The groups are shells around one centre, one inside the other: the same stretched ball of 5 dimensions in 6 sizes.
Some rows, each with its group after it:
[  8.5   1.3  -5.3   1.3   2.8   4.3  -3.2  -4.6  -7.0   0.6   4.9   6.1
 -16.3] => zale
[ -1.0   2.7  -8.0 -10.5  24.2  -1.0 -13.4 -26.8 -30.8 -18.9  -3.3  18.8
 -12.6] => vuk
[  9.9 -15.6 -15.9  -7.2 -16.4   7.6  31.0   1.6  -5.8  -4.9  -5.6   7.2
  48.8] => Nedem
[  9.7   3.4   0.6   8.9   4.0   9.1   6.1   3.7   4.1   3.5  -4.4 -13.0
 -33.3] => nubo
[ -1.0 -11.2   4.4  -1.4 -18.2   0.5  19.9   8.3   9.0  15.1   1.4   3.3
  50.6] => sir
[  5.0   7.7  30.3  20.6   6.4   6.9   6.0  11.4   6.2  40.6 -10.9 -20.1
 -24.8] => vok
[-11.2  -4.0  -8.3 -16.2  10.3  -7.0  -9.3 -21.0 -14.2 -21.8   4.4  20.5
  20.9] => nubo
[  7.3  -0.2  17.1  14.4 -10.2   6.2  12.9  15.8  13.1  33.3  -1.4 -12.4
   1.0] => sir
[ 14.6  -9.0   3.5  10.1 -24.6  10.1  28.9  20.0  12.9  28.2  -0.8  -7.7
  27.7] => vok
[11.5 -3.1  1.3  6.0 -3.7  8.9 16.7  4.3 -3.7 13.0 -6.9 -4.2  3.1] => sir
[ -7.7   7.4   1.9  -4.8  27.3  -2.0 -16.7 -20.8 -14.7 -17.1  -4.5   3.5
 -32.5] => sir
[  5.3  -8.9  12.9   6.8 -12.9   6.8  30.2  11.9   3.9  27.4 -12.3  -8.1
  40.4] => Nedem
[ 12.3  -6.9   8.2  16.2 -28.0  11.5  31.9  30.0  32.0  29.3  -1.2 -24.1
  12.0] => vuk
[ 15.4  -6.2  -5.9   9.0 -17.2  12.9  27.0  16.9  15.8   8.3  -3.5 -16.2
  -1.1] => nubo
[-11.2  -3.3 -17.7 -20.6  16.0  -6.5 -12.3 -27.2 -17.5 -38.8   3.8  21.2
   8.5] => vuk
[-12.3  20.6  14.7   0.5  46.8  -6.4 -44.2 -29.4 -21.0 -10.8  -0.1   4.7
 -76.2] => vok
[ 17.6  -6.9  -2.6  13.2 -26.6  13.3  29.2  25.5  25.0  19.3   1.5 -18.3
   3.5] => zale
[-13.5   0.6  24.5   6.3  -2.4  -4.4   1.3   8.1  20.9  21.1   0.7 -11.1
  12.2] => zale
[  7.5  -2.2   4.9  11.5 -16.0   7.6  15.6  18.8  24.9  16.3   2.9 -17.5
  -6.4] => vuk
[ -8.5   0.1 -15.8 -20.5  28.1  -5.4 -17.0 -36.1 -34.6 -37.6  -2.1  26.2
  -1.8] => Nedem
[  8.0  -0.8  11.1  11.9  -3.1   9.5  19.3  10.9   7.6  19.6 -11.1 -17.3
  -5.6] => vuk
[  2.4 -19.7 -28.2 -17.7 -24.1   1.4  24.4  -1.3   3.2 -23.8   7.6  16.7
  63.2] => Nedem
[ -2.1  -2.2   0.7  -5.5   4.8  -2.0  -3.3 -10.7 -12.2   1.0   2.4  14.2
  14.8] => nubo
[  5.5  -3.6  26.7  16.2 -14.5   5.8  22.6  19.6  11.9  48.1  -7.3 -12.7
  27.1] => vok
[ 12.9 -11.5 -15.7  -3.8 -14.3   8.5  24.2   2.4  -4.4  -3.2  -1.9   5.7
  29.1] => vuk
[  9.6  -3.4  29.1  23.9 -21.3  10.9  32.6  31.9  27.1  53.6 -10.2 -28.8
  15.9] => zale
[  2.5  -6.2  -1.1   2.3  -9.5   5.9  19.9   8.4  13.7   0.8  -4.6 -11.5
  11.4] => sir
[ -8.7   1.2 -21.5 -18.8  18.5  -6.0 -22.5 -27.8 -15.3 -43.1  10.6  21.2
 -16.7] => vok
[  1.7  -1.8 -22.8 -10.6   7.6   2.7  -2.6 -13.6  -4.7 -35.1   3.5   5.5
 -18.6] => nubo
[ 12.8   1.2 -10.8   0.1   8.8   8.0   1.7  -9.1 -16.5  -6.9  -2.8   5.1
 -22.6] => vok
[ 13.8 -23.2 -32.1  -9.3 -40.9   9.6  42.2  16.2  19.4 -15.3   7.1   2.6
  61.4] => Nedem
[  0.6  -5.8 -25.2 -13.1  -1.0   1.3   0.6 -10.7  -0.1 -34.6   7.9   9.3
  -0.9] => nubo
[ -4.9   6.3   6.6  -3.0  17.9  -4.7 -21.4 -17.1 -16.2   1.3   5.7  14.9
 -16.0] => zale
[ -8.6  -6.6  -1.2 -10.2  -0.7  -4.9   1.3  -9.4  -4.5  -5.5   3.3  13.8
  33.9] => sir
[ -5.0  -2.2   4.0  -5.9  10.9  -1.5   1.2 -13.2 -15.1  -1.6  -6.4   9.2
  16.2] => nubo
[ 11.2  -6.9 -13.6  -0.4  -7.5   9.9  20.9   3.1   1.8  -8.6  -5.0  -5.2
   3.5] => sir
[-10.5  -4.9 -15.3 -19.7   8.7  -7.8 -12.4 -23.5 -15.3 -29.3   9.2  25.7
  20.7] => zale
[ 12.3  -5.1 -15.4  -0.1  -3.6  10.6  18.3   1.0  -0.3 -12.2  -5.5  -6.0
  -7.4] => vuk
[ 17.9 -20.4 -20.4   2.7 -44.8  14.4  50.4  29.3  31.8   2.4   1.8 -14.5
  48.0] => zale
[ 11.8 -15.0   6.1  10.8 -41.0   8.8  39.4  31.6  29.3  36.1   3.3 -11.3
  55.1] => Nedem
[ 10.8   0.5 -15.1  -4.3  11.2   6.3  -1.4 -14.3 -20.8 -14.7  -1.5  10.3
 -19.8] => vok
[-20.5   3.5  -6.2 -21.6  30.9 -13.2 -31.0 -37.5 -26.0 -35.2   5.2  27.5
  -2.6] => Nedem

New rows. What belongs after each?
[  0.9  -8.1  -8.6  -2.2 -10.9   5.0  19.8   6.3  15.6 -10.7  -2.1  -9.6
  13.8] => vok
[ -2.4  -5.0   9.5   0.6   0.6   2.4  16.1  -0.1  -1.6   9.9 -10.9  -3.8
  24.5] => zale
[ -1.7   3.2 -13.1 -12.5  24.2  -1.8 -17.7 -28.1 -28.3 -26.9   1.0  19.9
 -19.9] => sir
[ 11.8 -19.9 -22.7  -4.0 -36.9  10.2  42.4  19.3  23.7  -7.9   2.4  -6.5
  50.8] => vuk
[ 16.7 -15.5   6.0  13.2 -35.2  14.7  51.5  31.0  22.1  34.8 -10.8 -19.7
  50.5] => Nedem
[ 11.0  -3.9  24.4  23.0 -24.5  11.1  31.9  33.0  30.1  49.5  -6.6 -28.2
  13.2] => vok
[-10.0  -0.9  -5.0  -8.8   5.6  -4.8  -8.9 -10.4   3.6 -18.1   7.2   6.5
  -0.4] => sir
[ 11.0  -8.6   0.6  10.1 -23.8  11.1  32.0  23.0  25.1  15.9  -3.3 -19.6
  15.4] => sir
[ -3.9   3.1 -21.1 -17.5  30.8  -1.5 -17.9 -34.5 -31.2 -44.8  -2.7  18.7
 -27.5] => zale
[  3.0  10.6  25.2  16.1  15.2   4.5  -5.5   1.9  -2.1  29.2  -7.9 -12.8
 -37.1] => nubo
[  5.4  -0.7  20.8  18.3 -12.8   8.7  22.2  23.4  25.9  33.5  -7.3 -27.0
  -2.5] => vok
[-14.3  -1.8 -13.0 -16.9  13.9  -6.6 -11.8 -20.9  -4.5 -37.0   4.4  11.3
  -0.1] => Nedem
[  6.5  -2.3  23.9  17.7 -12.5   8.3  24.6  21.2  16.9  40.9  -9.9 -20.9
  12.0] => nubo
[  6.0   7.6   0.6   1.8  22.7   4.4 -10.8 -15.8 -21.8  -3.1  -5.5   4.2
 -38.4] => nubo
[  2.6   3.5 -20.9 -11.5  20.3   1.0 -16.6 -24.4 -21.4 -34.1   4.5  15.6
 -33.6] => nubo
[-20.9  15.1  22.9  -0.4  33.4 -11.3 -38.1 -20.7  -6.1  -0.5   4.3   4.1
 -41.8] => Nedem
[ -8.7  18.9  15.6   0.2  47.9  -4.8 -39.1 -31.7 -32.0  -5.3  -5.1   9.3
 -65.0] => vuk
[  1.2  15.6   3.5   0.1  39.5   0.1 -31.8 -28.1 -32.3  -9.2  -2.5  10.9
 -64.9] => zale
[ -8.5   4.8 -10.5 -16.9  30.7  -6.9 -27.7 -35.9 -34.0 -30.1   3.5  27.7
 -16.4] => vok
[ -3.8  13.4   9.5  -1.7  35.9  -4.0 -32.4 -27.9 -32.1  -1.5   0.0  16.7
 -43.3] => Nedem
[  9.2   3.1  31.1  24.5  -9.7   9.1  17.5  24.0  18.2  52.2  -7.7 -24.2
  -7.6] => zale
[ 11.9 -10.9 -12.5   3.5 -24.2  11.0  30.8  17.8  22.4  -1.0  -0.1 -13.9
  15.4] => nubo
[ 14.9 -19.2 -30.1  -5.2 -37.9  11.0  38.1  18.3  23.9 -14.7   7.6  -3.8
  40.6] => Nedem
[-13.2   9.2  -9.4 -15.9  37.3  -8.1 -34.9 -36.8 -26.4 -38.7   3.9  19.7
 -39.3] => nubo
[  6.9   4.8 -10.4  -3.7  20.3   4.4  -9.9 -18.8 -23.2 -16.2  -2.6   9.2
 -33.8] => nubo
[ -5.4  15.5  38.4  19.3  20.3  -0.3 -16.3   2.2   4.3  37.5  -5.4 -16.1
 -45.6] => zale
[  5.1  -8.6 -26.8  -8.9 -10.5   5.6  13.3  -0.4  11.0 -31.4   5.5  -1.0
   1.6] => zale
[ 13.8 -13.7   1.9   7.1 -28.3  10.4  38.4  20.3  11.1  27.1  -5.2  -6.6
  48.6] => vok
[  9.7   0.6 -18.6  -3.4   6.6   6.8  -0.9  -8.9  -7.2 -21.5   2.1   2.7
 -29.4] => nubo
[ -3.7 -10.2  13.4   5.4 -25.4   0.6  23.1  20.2  27.9  25.2   3.0  -9.6
  46.6] => nubo
[ -6.3   0.4  27.7   9.9  -0.4  -0.4   8.0   7.9   9.2  32.1  -6.7 -10.3
  15.3] => sir
[ -2.4   9.6  -8.9  -8.2  34.2  -0.7 -24.6 -29.4 -26.6 -28.9  -1.9  11.3
 -49.6] => sir
[  5.1  -7.5 -26.4 -11.0  -5.3   4.1   7.7  -6.8   0.2 -30.3   5.9   7.4
   3.3] => sir
[ 16.4  -9.9 -16.3   0.6 -16.6  11.4  26.1   7.9   2.7  -1.9  -1.5  -1.9
  14.9] => nubo
[  1.5   8.0   6.8   0.2  27.8   1.6 -13.4 -20.3 -28.3   0.6  -8.4   8.3
 -29.1] => vok
[ 3.1 -9.9 -2.5 -2.8 -8.6  4.6 23.0  2.0 -0.8  2.8 -7.3  0.2 35.1] => nubo
[ 15.8  -9.2   0.6  12.1 -26.6  12.8  34.2  24.6  21.6  22.7  -2.9 -17.2
  18.3] => sir
[  8.4  -2.3 -18.9  -8.6   7.5   4.1  -1.6 -15.6 -19.8 -19.5   2.1  15.5
  -7.2] => vok
[ -2.6 -12.0 -18.3 -11.3 -16.8  -0.1  13.2   1.4  14.3 -20.8   9.2   5.2
  32.0] => vuk
[-16.6   3.7   6.8  -8.7  23.2  -6.9 -14.3 -20.0  -9.3 -15.5  -4.1   5.3
  -6.8] => Nedem
[-10.6  11.2  29.3   6.8  26.7  -4.1 -17.5 -12.1 -11.8  20.2  -7.9  -1.7
 -23.7] => nubo
[ 10.9 -19.5 -27.2  -8.7 -29.7   9.0  37.5  10.4  13.0 -16.7   1.3   0.6
  49.5] => vuk
